The same things were measured in two ways. Each way mixes the same 11 hidden numbers, adds some noise and spreads widely along 6 directions of its own, which tell nothing about the thing.
Some things both ways: the first way, then the second way.
[  8 -39 -10 -58 -25 -78  39   8 -34 -13 -17 -37 -19 -47  11  64  19 -15
  30 -11]
[ 47   5  34  22  31  -6 -16  68 -11   2  -9  27  -7  -9  15  44  -6 -29]

[-28 -11   4  28   6  55 -19  11  12 -13  12  35  32  -4 -19 -13 -63   1
 -16  -1]
[-37  36 -31  -1   0  13 -16  34   1 -20  11  11  47 -14   6 -23   2  13]

[ -3  33  26  19  24  48 -49  39   2  31   5   3  11   2  38  -8   8  28
 -18  -9]
[ 51 -24  38  37  -8 -40  40 -47   2 -23 -23 -44  -1  10 -21 -19 -53  22]

[  8  -8   9 -39 -23  40  45  18   1 -15  49 -13 -25 -33   1  -2   6  14
 -18  23]
[ 55   4  35   5   3  -1  19  25 -20 -16  -7   9 -36 -25  -9  21   8 -19]

[ 20  14  27  19 -11 -10   9  -5   4   1 -13 -11   2  30   4 -13  45 -21
   4  11]
[-19 -17 -32  -8  32  36  23   2   7 -15  -9   1  38 -35  24 -14 -14  10]

[  3  40 -19 -33  38   9 -17   6  33   9   9  16 -14  35 -14 -35  11   6
  12 -14]
[ 11 -38  41  20 -33 -33 -34 -43 -26 -15  -9  26 -47 -14 -12  18  10  -1]

[  4 -21 -20 -39  -5  16 -17  -5 -28  -2 -16  -9   3  17  16   3  14  -5
 -24  -6]
[  9 -45   1  -8 -30  -2 -23 -11 -11  -2   4  11  23   4  -6  45   8   0]

[-32  26   5  32  20  69  -9  46  35  16  21  39  45  12 -24 -38 -14   9
 -54  -6]
[-75  77 -44 -23  25  47  -9  83 -29 -10  14  17  17 -45  27  53  20 -42]

[-20 -38  -8  -6  10 -19  23  18   5  -5  -6 -45 -28 -23  27  23  15 -17
  43 -28]
[ 39 -64 -74  14   1   4 -31  20 -21 -28  21 -33  15 -51   2 -45 -79 -23]

[ -1  34  18  72  29 -19  47 -12  63 -11  26 -18 -32 -35 -25 -36  -2  15
  32 -24]
[-21  15 -11 -19  20   3  15 -20  -9  -2  11  -2  14 -18  14   3  32  30]

[-35 -23 -32 -38 -29  11   3  10 -22  27   4  10   8  -2  23  30   0  25
   4  11]
[-52 -10  14 -19  11  45 -25  55  -9 -15  -4   0   8  47   9  78 -20 -36]

[  0 -27   1  25 -52  51  16  -8  -7 -21  20  21   8  -2 -14  -6 -20   8
 -24  15]
[-18  11 -40 -10  46  12  12  50 -19 -29   0  38 -54 -30  -8  40  15 -69]

[ -5  -9 -18  -3  25  24   5 -13 -17  -8   1 -13 -30  15 -35 -11 -31  20
   1  15]
[ 21 -12  29  14  10  15   9 -15  27  17 -10 -28  19  -1  25  89  11  -6]

[  5  42 -10 -15  16  -5  34 -11  38   4  28   3 -22 -11 -15 -21  23  20
   5   4]
[ -9  -7  -2  -1 -27 -21   7 -24  -8 -18   0 -18  -3  15  -8  23   2  -6]

[ 33  25  19  38 -19 -42  20 -49 -24  -7 -10 -11  -2  -7 -33 -15 -24  18
  11  19]
[ 71 -32  19  66 -49 -54  22 -98  28  25 -20   4  14  20 -24 -20  20  39]

[ 22   8  -8  -9   3 -60  37 -38 -32 -18 -32 -25 -16   4 -26  22  -1   5
  40  -1]
[ -5 -23  37   3   1  -9 -43  -9   8   4  13   6   3 -40  58  -5  30  26]

[-18   7  31  44 -10  37 -19   2   0   3 -28  36  50   0   7  -6   1  -3
 -51  -5]
[-31  -3 -43 -22   5  43 -43  85 -21 -27  34  25   3 -74  34  -5  13 -36]

[ 30  27  11 -15  12 -20  12  -9 -11   5  -8  -6 -24  46   0 -15  21   2
   5  16]
[  2 -27  16 -12 -13  32  13 -18  -9  -3  17   8  36 -15  32  54   6   4]

[ -4 -10 -15 -27  76 -35 -11  10  -7 -13 -41 -25 -17   8  -2  17 -22 -23
  22 -37]
[ 17 -10  31  -2  10  18   8  24   2 -12 -10   7  32  -6  21  54 -12  -4]

[ -7  11  -9   3  48  26 -52  39  32  24  12  -4  22 -11  18 -16   1 -19
 -16 -25]
[ 11   9  -2   4  13 -33 -14   2 -15   9  -8  13  29  14  15  29   3  14]

[  3   5 -15 -31  38 -35 -20 -12   4  -3 -21  11 -22  -1  11  12  -9   0
   6 -33]
[  3 -29   5 -16 -32  -7 -43  12 -22 -18  38  -7  18   5  11  30   1  -2]

[  6  17  41   9  -7  -9  -5  29  22   6 -12  14   1 -19  27   4  55 -10
 -27 -30]
[ 22  15  32   8  -1   3  27 -22 -13 -30  -9 -16  16  -6 -31 -46 -21  55]

[ -9 -21 -11 -19  30  29 -77  23 -26  25 -21   5  28  36  16  -4 -21 -20
 -24  -1]
[ 24 -15  -5  10  14  11 -16  31 -12   6  -9  29   4  -7  10  31  -9 -25]

[ 47  32   3 -16  -1 -30   1  -7 -17   7 -15 -14  11  30 -12  -7  38  -9
  -4  -7]
[ 15 -28  -4  24 -27 -54  -9 -62 -16   2  -3   7  14 -20   3  32   7   6]

[-18   5  -4  24  37  17 -17  41  14  -2  -1 -19  28 -15   0  -4 -10  -2
  -4  -2]
[ 37   4   6  47   7 -53 -21 -42  27   8  -8  -2  28  -7  34  -7  -7  25]

[ 20   5 -18 -20   4 -27  21 -20  10 -12  26 -33 -52 -17 -31  -6  -2  13
  46  -2]
[ 29 -53   1  -9  12 -36 -46 -69  -5 -10  -8 -33 -14  23 -10   2 -22  38]

[-19   6  13  31  11 -13   7   5  28 -30 -22   0   0 -33  -1   8   5   3
  33 -43]
[ 51 -27  55  71 -10 -66  -3 -49  20 -20 -21  12 -23 -42 -17 -57  -4  41]

[  4  16  -9  12  66  -6 -21 -16  38   3  16 -11 -37  -3  -8 -31 -31  -2
  19 -22]
[ 22 -20 -71  -6  -5 -10  -1  24  -9 -11  30 -32  32 -15   1  11 -17 -20]

Other things, the second way, with their names:
<36>: [-26  36 -10   8  21   2  28  10  -2 -11 -11   5 -10 -13  -3 -15  22  -2]
<223>: [-18 -17 -31  -5  15  -2  -8 -24  13 -19  -5   7  39  57   2  -3 -32  19]
<144>: [-11   7 -23   6  20 -15 -11  48 -24 -16  21 -26 -13 -74  42 -29  -3 -20]
<345>: [-16   0 -69  -6  29  -4 -17  20 -24 -17  25 -41 -10  -9  22  37 -34 -49]
<126>: [ 17  13  39  28  -4 -18 -27   8   0   3  10  28  11 -40  44 -27  30  30]
<146>: [  0  -7 -17 -21 -28  23 -31  24 -10  -8  33   4  23   3  -2   5  24   7]
<180>: [ -9  40 -11   5  13  57  11  70   4  -3   6   4  33 -18  21 -31   4   2]
<411>: [ -9   9 -11  -1  26 -11  -4  -4  -6 -18  -9 -46 -11 -25  -4 -33 -15  22]
<273>: [-83 -51  -2 -19 -21 -21  -1 -40 -19 -38  -1  -1  -4   9 -17  22   1   2]
<111>: [  4 -77   0 -16  -4  -3 -52 -55   1 -36  10 -10 -44  60 -12  29 -30  -8]
<175>: [ -9 -26 -39  13 -12 -13 -60  28 -10  19  14  29  25  -9  59  73   1 -59]
<314>: [  4 -11  -3   4  -7  21  35 -59 -14  11  -9 -15  66   5   2  -7 -17  57]
<6>: [  7  29  42  39  13 -24  31 -70   7  27 -37  48  24  19  -6   9  38  59]
<94>: [ 37 -54  10   7   3   7  16 -63 -16 -29  -5  15 -73  46 -21  26 -28 -35]
<416>: [-26 -33 -14   8 -10  14 -20  -8  16 -13   7  16  15 -33  38  18   2 -18]
<306>: [ -6 -10  15  33 -34 -38 -36  -5  13  37  21 -13  68 -23  71  46  36  10]
<13>: [ 47 -25 -22   7  -5 -11 -30   8  -5  -9   7  -4  -3 -12   6  29 -25 -28]
<282>: [-29  11 -14 -14  42  24 -14 -29 -20 -34 -27 -37  -9  37 -26   7 -68  22]
<233>: [ 35 -50 -38   2  -6  12 -30  10   4  17  23 -24  54 -17  51  12 -20  -2]
<53>: [-18  49  -5  11  16  -6 -11   9  -5 -18 -15  21  18  24 -15 -52 -10  40]
<320>: [-24 -59  -2 -16 -16  -6 -78 -15  -7 -15  18  -4  22 -20  24  41  -9  13]
<186>: [-19 -27 -39  25 -24 -31  -8 -52  36 -41  -5 -49  66  -2   9 -43 -65  31]
<421>: [-56  74   4 -24  49  18 -12  18 -14  16  19   3  42 -61  63 -56  68  81]
<128>: [-25  -4 -64 -16  42   0  12  12  -2 -39  -2 -14 -22 -19  -1 -33 -24 -21]
<91>: [ 69 -52 -29  31  13  -5 -27  18  -2  -7  -9   9  -8 -34  -4  31 -41 -40]
<430>: [-36  67 -35  14  61  25  56   6   3 -28 -30  -7 -14  10 -33 -52 -21  11]
<396>: [ 13  -2 -71  16  38  16   2 -13 -23  -6 -12 -14 -29  -7   0 -12 -62 -36]
<125>: [-17  21  22   9  27   6  -2   0  25  -3 -27  27 -24  -6 -11 -20  45  27]
<148>: [-36  -7   6   9  -7  24 -23  30  -1 -20 -13  26  16 -31  15  35  -2 -21]
<120>: [ 16  12  21   6  23  15  -3 -18  -8  -2  16  36 -29  -4  28 -52  35  29]
<30>: [-16 -21  -6  35  -1  -1  -7 -15  19 -11 -20  33  -2 -41  26  11  -2 -25]
<61>: [ 14 -30 -24  10  -4 -25  10 -29  -5  -4  -3   3  27 -30 -13 -12  -5  23]
<74>: [ 12 -12   6 -11 -22  37  -3  -8  -6  -3  16  -8  49 -24   4  13  10  37]
<328>: [-39 -21 -61  -6 -14   2  -7 -39   4  -5   0  -7  31  23 -15  13  -4   2]
<116>: [ 29 -27  51 -13  -2 -27 -74  23 -33  -9  27  26 -66  18  16  26  30 -15]
<210>: [ 30 -21  21 -21  -9  -3 -13  20 -16 -23   0  17 -23 -21   1 -27  13   8]

Some of these things the first way, each followed by its name:
[ 22  -5  25  35 -26  11  36 -12  14 -11  10  -6  10 -13 -37   1  15 -28
  -9  -1]
<421>
[-32 -51 -38 -40 -14  27 -14   9 -14  -1  15  -6  -9 -43  30  35 -21  17
  -5  -6]
<116>
[-14  19  11  18  27 -32   0 -11   4   8  -2  10 -11  -1 -17  -9 -49  10
  22  10]
<180>
[ -5   0   6  26  10 -53  35  -6  34 -12   9 -15 -38 -16  -4  -6   3  -6
  37   4]
<120>
[ 16  23  34  12 -53 -50  12   9  -3   9  -2  27  38 -29  -8  21  21  -6
 -11   5]
<53>
[-12   9  -4  61  -6 -28  39 -35  21  -5  -5  -1   4 -16 -36 -19 -11   6
  16 -15]
<328>
[  5   0 -24  -8   0  -6  42 -31 -23   6   4 -29   3  -9 -25  17 -20  12
  28  12]
<306>
[  2 -68 -33   1 -17  -1   9   7 -57 -23 -20 -41   9  15 -17  20 -43 -19
  22  -8]
<6>
[  3   8 -26 -30 -16 -44  11 -29   0 -16  -5  -5 -25  15 -29 -15  16  13
  29  19]
<125>
[  0  23  16 -32 -64  65  -1  14 -14  16  22  45  41  42   1 -19  30  19
 -38  53]
<148>
[ -3  53  -4  11  34 -12   0   5  11   6 -15   3  23  52 -27 -36   6   9
  21  16]
<30>
[ 18  -3  -2  19   9 -36   1 -24   1  -8 -30 -12   3   3 -13  13  19 -24
  10 -21]
<128>
[ -7  -8 -13 -27  56 -25 -16  12   5  -4 -31 -21 -37  31  15 -15  22 -15
  -1 -32]
<74>
[ 22  21  27  -6 -16 -48  48 -24  -5 -18  -9 -23  -8 -52  -1  11  28   4
   0  -4]
<210>
[ 10  -9  12   3 -27  10  11 -13 -28  15  19 -29  -8  -4   9   1  -1   7
   5  42]
<233>
[  6  11   6  11 -42 -24  68  23   3  23  60 -33 -31  -1 -24 -15  15  23
  40  48]
<396>
[ 21   7 -14 -21  26 -17 -13 -18 -40 -15 -49   0  26  40 -21  21 -16 -13
  12  -7]
<186>
[-20  -5  28  43 -33  14  61  11  45  -8  39  24  -9 -48 -51  12 -17   0
  15 -13]
<282>
